Each cloud of rows lies close to a flat space through zero, with a little noise off it, and is much wider in some directions of that space than in others. After each cloud: how many dimensions does that space have?
In the rows, 128 means zero.

[[123 132  99 152 119  95 112 209  89 102 154 111  95 105  83  87 155]
 [145 150 188 128  77 169  99 172  92 206  80 116  80 186 159  84  81]
 [131 104 202 108 103 145 121 192 149 161 139 137  62 106  93 165 105]
 [ 87  65  80 160 132 184  77 177 123 183 140 142  71 151 192  71 129]
 [ 73 105 183  87 129  90  65  81  98 154  87 158 175 127 144 116 171]
 [173 125  46 171 149 127 130  99 177  72 137 145  94 148 125 133 123]
 [126 106 140 117  82 126 111 141 176 117 115 127 115 152  91 169 158]
 [222 181  95 166  94 154 111 119 144  97  82 135  78 215 119 110  70]
 [220 153  93 163 137 104 138  57 135  51 112  80 127 186 167 150  90]
 [ 74 118  80  84  93 165 150 208 103 134 167 125 188 102  89 143 143]
 [104 116  42  93 167  96 170 120 139 101 192 147 168  48 118 163 146]
 [119  96 156 144 131 140 151 127 120 143 152 135 138 191 145 128 132]
 [117  96  81 122 109  55 142 125 176 135 148 110 101 124 133 157 190]
 [101 135  78 131 143 159 127  90 165 134 104 141 165 100 144 121 146]
 [129 102 227 121  85 104  58 126 134 213  72 185  49 220 141  98 135]
 [138 118 156 133 125 120 128  93 185 112 115 160 116 152  97 158 151]
 [138 163 126 147 123 113 143 149 104 121 123  79 128 102 125 104 131]
 [113 166  57 110 159 126 169 117 102 180 151 154 147  90 166  83 105]
 [134 153  80 188  79 216 121 206 174 107  96  71  97 126  93 108 135]
 [ 95 157  73  50  93 157 144 125 117 200 117 181 187 134 145 120 102]
 [125 116  92 113 141 127 123  86 165 107 126 135 145 102 137 162 135]
 [ 95  91  98 129 134 188  85 139 155 125 117 108 129  84 158 141 131]]
	11

[[125 135 127 113  98 120 162 134 132 103 137 134 154 147  99 143 104]
 [139 128 128 174 155 123 114 113 130 186  96 145  97 130 166 148 154]
 [165 163 134 104 130 143 107 146  95 144 113  92  85  92 106  67  95]
 [102  98 148 131 173 128  94 140 162 151 126 116  89 112 134 148 189]
 [132 136 113 143 120 124 120 107 100 124 121 126 143 116 152 108 104]
 [186 165 133 139 116 136 180  96 148 159 146 144 182 107 162 133 113]
 [126 129 135 113 130 133 129 138 133 132 131 116 112 130 113 125 138]
 [126 135 110 145 118 109 108 146  88 124 100 135 117 128 117 109  84]
 [117 111 124 162 147 110  92 153 125 148 105 145 104 122 127 130 129]
 [145 136 123 160 119 125 161 115 149 149 128 165 146 156 159 158 136]
 [139 121 153 130 162 128 110 152 161 161 130 116 104  97 118 135 156]
 [151 139 131 116  96 118 194 107 157 109 169 155 225 117 121 162  97]
 [138 131 127 134 146 125 101 128 110 150 112 108 105  95 134 108 123]
 [136 123 141 137 138 130 134 163 171 133 151 143 136 123 122 140 142]
 [150 139 126 152 124 125 137 129 135 145 125 151 140 123 148 130 119]
 [118 107 130 162 132 120 126 175 172 110 160 169 157 145 140 146 145]
 [108 141 105  99 108 147  79 132  38  87  92  84  59 144 102  50  90]
 [143 142 119 141 131 139 118 100 105 143 117 116 114 125 166 103 130]
 [156 138 141 109 131 151 173  96 170 150 158 124 153 124 150 149 164]
 [129 126 134 120 114 136 168 139 157 108 152 142 153 165 116 155 143]
 [110 105 137 138 165 128  88 134 132 146 117 117  90 115 140 128 167]
 [115 115 125 132 114 125 124 173 132 103 131 141 111 167 103 130 128]]
	7

[[138 139 122 135 132 118 145 132 110 116 159 141 124  96 145 129 114]
 [ 96 145  65 156 115  86 125 178 141 154 138 123 142  75 130 140  91]
 [143  83 205 122 126  97 149  62  60  96 135 146  95  94  73  84 166]
 [134 158 131 142 144 162 136 130 170 100 151 140 148 119 176 150 108]
 [164 134 113 166 200 147 173 102 102 152 172 213  85 120 164 119 145]
 [119 128 106 133 133 129 170 157 142 150 132 159 117  97 114 116 113]
 [150 114 156 151 154 132 219  87 110 129 142 163  98 107 134  82 145]
 [ 85 151 106 133  96  95 121 126 135 107 134  69 174  96 114 111  99]
 [129 118  99 133 148 142 158 106 137 128 145 135 134 127 131  64 140]
 [143  68 154 119 102  84  76 134 100 125 109 131 105 101  93 118 163]
 [183 149 153 108 108 107  67 140 108  70 160  93 159 157 167 168 147]
 [113 149  93  90 120 152 173 216 198 194 117 144 150 118  86 154 113]
 [146  78 150 102 101  89  30 104 108  88 116  94 148 146  84  85 187]
 [108 119 149  86 106 148 128 132 134 129 110 110 133 128  92 131 116]
 [132 145 136 124 147 162 167 117 159 132 133 138 138 141 133 119 132]
 [145 158 136 143 127 147 140 146 172  82 135 135 149 136 179 145 115]
 [133 156 110 141 141 137 153 164 149 136 154 160 128  93 154 159 102]
 [114 129 125 139 145 163 209 133 185 168 130 145 126  82 141 118 113]
 [157 154 105  92 145 191 143 180 153 166 124 155 119 194 158 175 118]
 [146 109 121 132 125 130 169 118 124 124 130 122 120 130 147  83 137]
 [ 85 140 137 128  86 109 110 128 131  92 122  82 154  90 122 140  85]
 [103 132  56 126 144 146 189 157 141 186 153 148 125  85 125  95  97]]
	11

[[122 113 122 126 126 137 131 129 134 131 130 130 125 128 117 119 115]
 [133 123 135 125 120 125 128 128 129 129 128 125 135 131 129 131 127]
 [145 111 147 124 107 125 128 124 132 131 118 118 145 134 132 134 124]
 [131 103 147 134 119 109 134 126 100 142 129 125 139 142 133 122 122]
 [126  47 147 134 105 118 141 126 104 157 130 119 147 150 122 110  99]
 [114 138 114 134 142 129 129 129 123 126 135 134 116 125 124 122 130]
 [132 120 133 124 124 128 128 128 129 130 128 128 130 128 129 129 128]
 [109 101 112 128 137 144 132 131 131 137 135 132 115 125 112 116 110]
 [136 112 145 130 115 119 130 129 120 135 126 124 140 137 128 129 124]
 [128 134 127 126 129 129 129 127 130 126 128 128 127 126 129 129 131]
 [129  95 143 133 116 115 131 127 108 142 128 125 139 138 130 121 118]
 [154 145 137 114 111 141 120 127 164 113 114 116 141 123 134 147 138]
 [131 116 135 129 124 125 130 127 119 135 128 127 134 132 128 127 125]
 [110 108 121 136 136 127 135 129 110 137 135 132 117 133 121 112 117]
 [137  92 142 126 110 125 130 126 128 139 125 118 141 137 127 124 116]
 [128 161 117 122 136 139 124 130 144 114 129 131 118 116 130 134 137]
 [133 133 131 126 124 125 128 128 129 125 125 127 132 126 132 133 133]
 [127 132 115 120 129 148 122 130 156 118 126 129 120 119 120 131 125]
 [103 181  86 126 162 153 121 132 150 109 137 143  91 104 120 126 137]
 [140 139 139 126 119 124 126 129 135 123 121 122 138 130 135 138 137]
 [133 129 132 123 123 131 126 126 137 123 124 125 131 126 129 132 128]
 [125 135 125 128 132 127 127 129 126 127 130 130 124 126 131 129 130]]
	3

[[109 154 110 147 163 138 120 129  97 158  96 118 138 147 189 162 163]
 [170 141 154 155 108 131 154 114 180  91 128 165 113 115  74  98 149]
 [132 116 130 165 137 150 125  56 136 160 107 122 148 141 193 140 173]
 [127 139 103 156 167 167 158 106  94 152 162 114  93 127  81 113 122]
 [ 84 145 175  92 190 122 152 121  94  79 158  83 118 142 155 118 101]
 [103 160 100 197 177 118 124 116  90 168 133 128  86  97  58 175 155]
 [149 105 168  89 100 145 130 161 124  97 158 113 149 165 131 127  87]
 [131 102  97  50 129 203 132 143 108 171 136  62 165 164 163 139 127]
 [ 73 106 175 164 122 129 114 131 101  47 124 121  49 168  91 116 120]
 [136 106 155  94 174  90 102  74  64 120 173 105 113 157 145 131 123]
 [104 110 132  88  80 117 127 133 122  83 124 114  83 117 118 113 105]
 [ 98 118 170 119 144 100 143  60 129 128 105 151  55 134 144  72 132]
 [121 133 101 193 129 141 116 128 122 108 160 140 164 101 124 151 125]
 [ 83  96 160 101 146 204 151 129 140 129 100 154  61 134 144  81 110]
 [118 118 169 124 127 146 135 186 127 110 156 145 140 158 103 116  73]
 [100 110 148 140 168 120 104 119 104 122 114 189  49 140  97  89 135]
 [137 122 102 163 116 132 139 122 182 121 112 113 161 122 130 101 133]
 [143 150 122 147 181 148 142  77 105 164 157 129 147 134 134 129 158]
 [179 109 116  88 152 186 130 157 145 130 105 101 139 148 146 134 143]
 [100 157 129 124 108 175 182 118 127  88 131 114  93 138 124  78 130]
 [182 108 118 106 102 105 119 161 108 124 131 128 100 108 135 154  78]
 [198  92  94  60 118 104  72 171 113 137 124 114 164 122 163 175 117]]
	14
